All groups share one centre, and each spreads out both ways along 5 directions, with some noise.
In the rows, 128 means zero.
Known rows, each followed by its group:
[119 100 132 129 127 127 110 136 170 168 121  99  88]  z658
[103 160 131 172 125 119 114  87 105 188 182 131 156]  z658
[181  79 106 126 153 183  66 133 136 110 142 101 192]  z357
[144 137 156  88 104 110 116 120 119 122  70  67  68]  z658
[140  92 109 148 146 142 100 119 171 144 181 128 189]  z363
[ 91 136 149 135 129 124 134 136  97 118 113 126 119]  z685
[184 155 111 104  94 111 112  89 132 141 128  99 133]  z685
[109 119 144 130 138 141 127 144 126 132 109 126 102]  z833
[135 122 114 121 118 125 147 143 131 110 113 143 118]  z363
[137  97 107 126 108 135 147 174 137  87 124 154 142]  z685
[158 122 162  94 152 140  66  83 144 120 128  65 147]  z658
[105 131 140 139 166 134  89 110 128 155 127  94 133]  z833
[ 62 134 128 137 117  86 156 156 114 104 114 133 131]  z685
[124 157 151 126 129 120 114  98 109 142 122 102 121]  z685
[155 157 102 107 125 108 165 125 138 121 110 164 104]  z833
[166 151 124 114  78 104 139 100 114 115 147 130 151]  z833
[121 143 120 135 119 119 141 129 126 146 123 132 111]  z658
[128 136 170 132 111 136  98  90 110 143 160 102 135]  z833
[153 159 117 117 109 116 104 106  90 124 106  80 149]  z357
[143 119 122 118  71 103 138 133 138 116 133 114 126]  z363
[118 145 155 126 125 120 125 102 125 145 131 121 101]  z357
[119 137 120 122 161 127 144 126 149 145 113 144  97]  z357
[128 113 111 128 160 134 131 136 167 137 128 150 120]  z363
[121 122 144 121 127 143 146 147 122 125 107 146  85]  z833
[127 176 126 108 118  97 132 105  99 135  86 105  97]  z363
[ 78 118 171 161 142 138  93 111 104 134 175 106 173]  z685
[119 166 156 121 157 150 120 113  79 125 100 127 101]  z363
[167 171 129  95 106 111 130 100 107 131  90 107  87]  z685
[137 108 120 123 104 128 141 153 135 102 131 142 130]  z363
[129 149 130 116 112 111 141 128 111 130  95 120 100]  z658
[125 134 145 120 131 130 136 122 132 130 123 133  97]  z357
[151 157  94 127  97  97 101  95  99 133 137  79 196]  z357
[108 160  91 140 117  68 161 120 152 151 141 148 141]  z357
[118 153 119 126 116 109 151 139 120 139 105 135  95]  z658
[128 146  97 122 194 118 126 109 161 158 109 135 119]  z833
[124  94 125 123 137 130 111 147 180 162 113 103  83]  z658
[124 137 142 136 194 194 120 148  54  81 101 162 151]  z363
[124 116  86 112 195 134 182 181 179 136  72 196  62]  z833
[142 135 115 133 117 116 100 106 119 132 149  98 174]  z357
[170 103 103 126 119 131 116 124 165 128 154 128 164]  z685

New rows, each followed by its group:
[130 121 140 127 133 121 107 100 167 160 150 113 119]  z363
[117 156 143 135 108 100 109  88 106 138 144  87 147]  z685
[158 116 126  76 142 126 126 138 151  90  64 103  90]  z658
[144 117 119 106 126 124 125 136 141 110 105 119 121]  z658
[147 179 141 102 127 115 126  92 106 152  89 107  84]  z685
[117  87 122 143 134 149 128 161 140 108 151 146 157]  z685
[147 161  86 120 161 103 108  87 155 151 130 110 165]  z833
[149 149 126  88 135 122 135 123 119  92  85 120 109]  z658
[122 155  93 134 105  82 143 116 135 139 142 129 161]  z357
[157 146 113 117 124 108 109  87 150 155 148 103 148]  z685
[108 123 117 140 151 118  86 121 126 140 119  74 164]  z833
[136 183 119 163 112 118 127  77  60 116 203 153 233]  z658
[103 122 194 129 222 229 132 150  65  87  93 185  91]  z363
[ 38 129 167 153 188 142 131 142 107 135 121 138 104]  z685
[116 136 149 132 137 134 109 110 111 135 141 111 134]  z685
[134 144  88 141 182 165 117 149  64  76 112 156 207]  z363
[ 88 130 124 138 106  84 135 128 132 121 148 114 168]  z685
[141 155 130 113 125 110 124  97 127 142 118 113 114]  z685
[132 152 151 116 136 133 148 114 122 142 114 151  71]  z833
[116 132 115 129 149 119 157 137 156 138 122 158  97]  z357
[140 153 121 108 109 104 143 121 114 126 102 118 103]  z685
[117 153 120 127 149 111 138 113 138 148 121 132 111]  z357
[133 135 134 133 132 105  95  75 167 180 160  88 130]  z363
[132 112 124 146 160 125  80  85 194 188 181 104 153]  z363
[104  95 140 152 149 140  83 118 187 216 157  84 100]  z658
[160 152 168 120 113 146 132  72 132 151 177 159 109]  z833
[107 117 146 128 117 131 114 140 106 124 115  96 130]  z833
[134 136 112 127 135 129 126 132 108 113 121 134 149]  z363
[133 142 117 135 153 129 110 111 118 135 132 120 153]  z363
[ 68 153 149 136 157 108 148 133 109 133 102 129 101]  z685
[140 137 104 129 125 107 123 121 146 144 135 117 149]  z363
[125 131 126 126 135 124 130 130 127 129 123 130 127]  z685
[133 144 162 119 164 156 134  98 144 164 133 164  69]  z833
[166 124  95 112 135 140 117 143 117 107  94 116 140]  z357
[134 139 151 124 138 144 100 103 120 137 125 105 114]  z357
[107 153 123 127 166 107 138 117 142 154 106 128  99]  z685
[ 65 136 161 148 115 111 128 129  94 114 140 109 147]  z685
[124 153 128 138 198 157  97 100  99 144 127 125 153]  z363
[139 161 139 123 128 116 107  88 117 146 136  98 139]  z833
[128 125 116 134 117 119 138 136 135 140 137 143 128]  z658
[125 124 161 140  49  99 116  99 116 118 192 102 174]  z357
[157 145 139 110 135 125 108  92 109  99 132 108 166]  z658
[135  76 125 124 199 178 122 152 189 131 125 168 100]  z357
[167 105  85 131 148 147  81 129 142 122 142 109 197]  z357
[120 162 146 124 120 113 120 104 107 158 118 101 108]  z658
[121 130 105 121 173 129 136 138 154 143  98 142 101]  z833
[ 89 132 138 145 162 120 116 114 137 147 147 122 138]  z685
[111 109 104 132 159 129 127 154 146 126 102 127 125]  z833
[137 132 122 122 141 129 124 119 130 127 132 130 139]  z658
[127 166 150 129 129 121 104  78  96 145 141 100 143]  z658
[135 142 113 126 131 126 127 122 114 116 116 129 146]  z363
[179 125  80 101 135 125 143 130 172 136 110 149 109]  z685
[ 81 126 130 125 140 114 109 158  94 123  64  65 114]  z833
[173 183 117 105 126 104 154  72 134 144 138 157 107]  z833
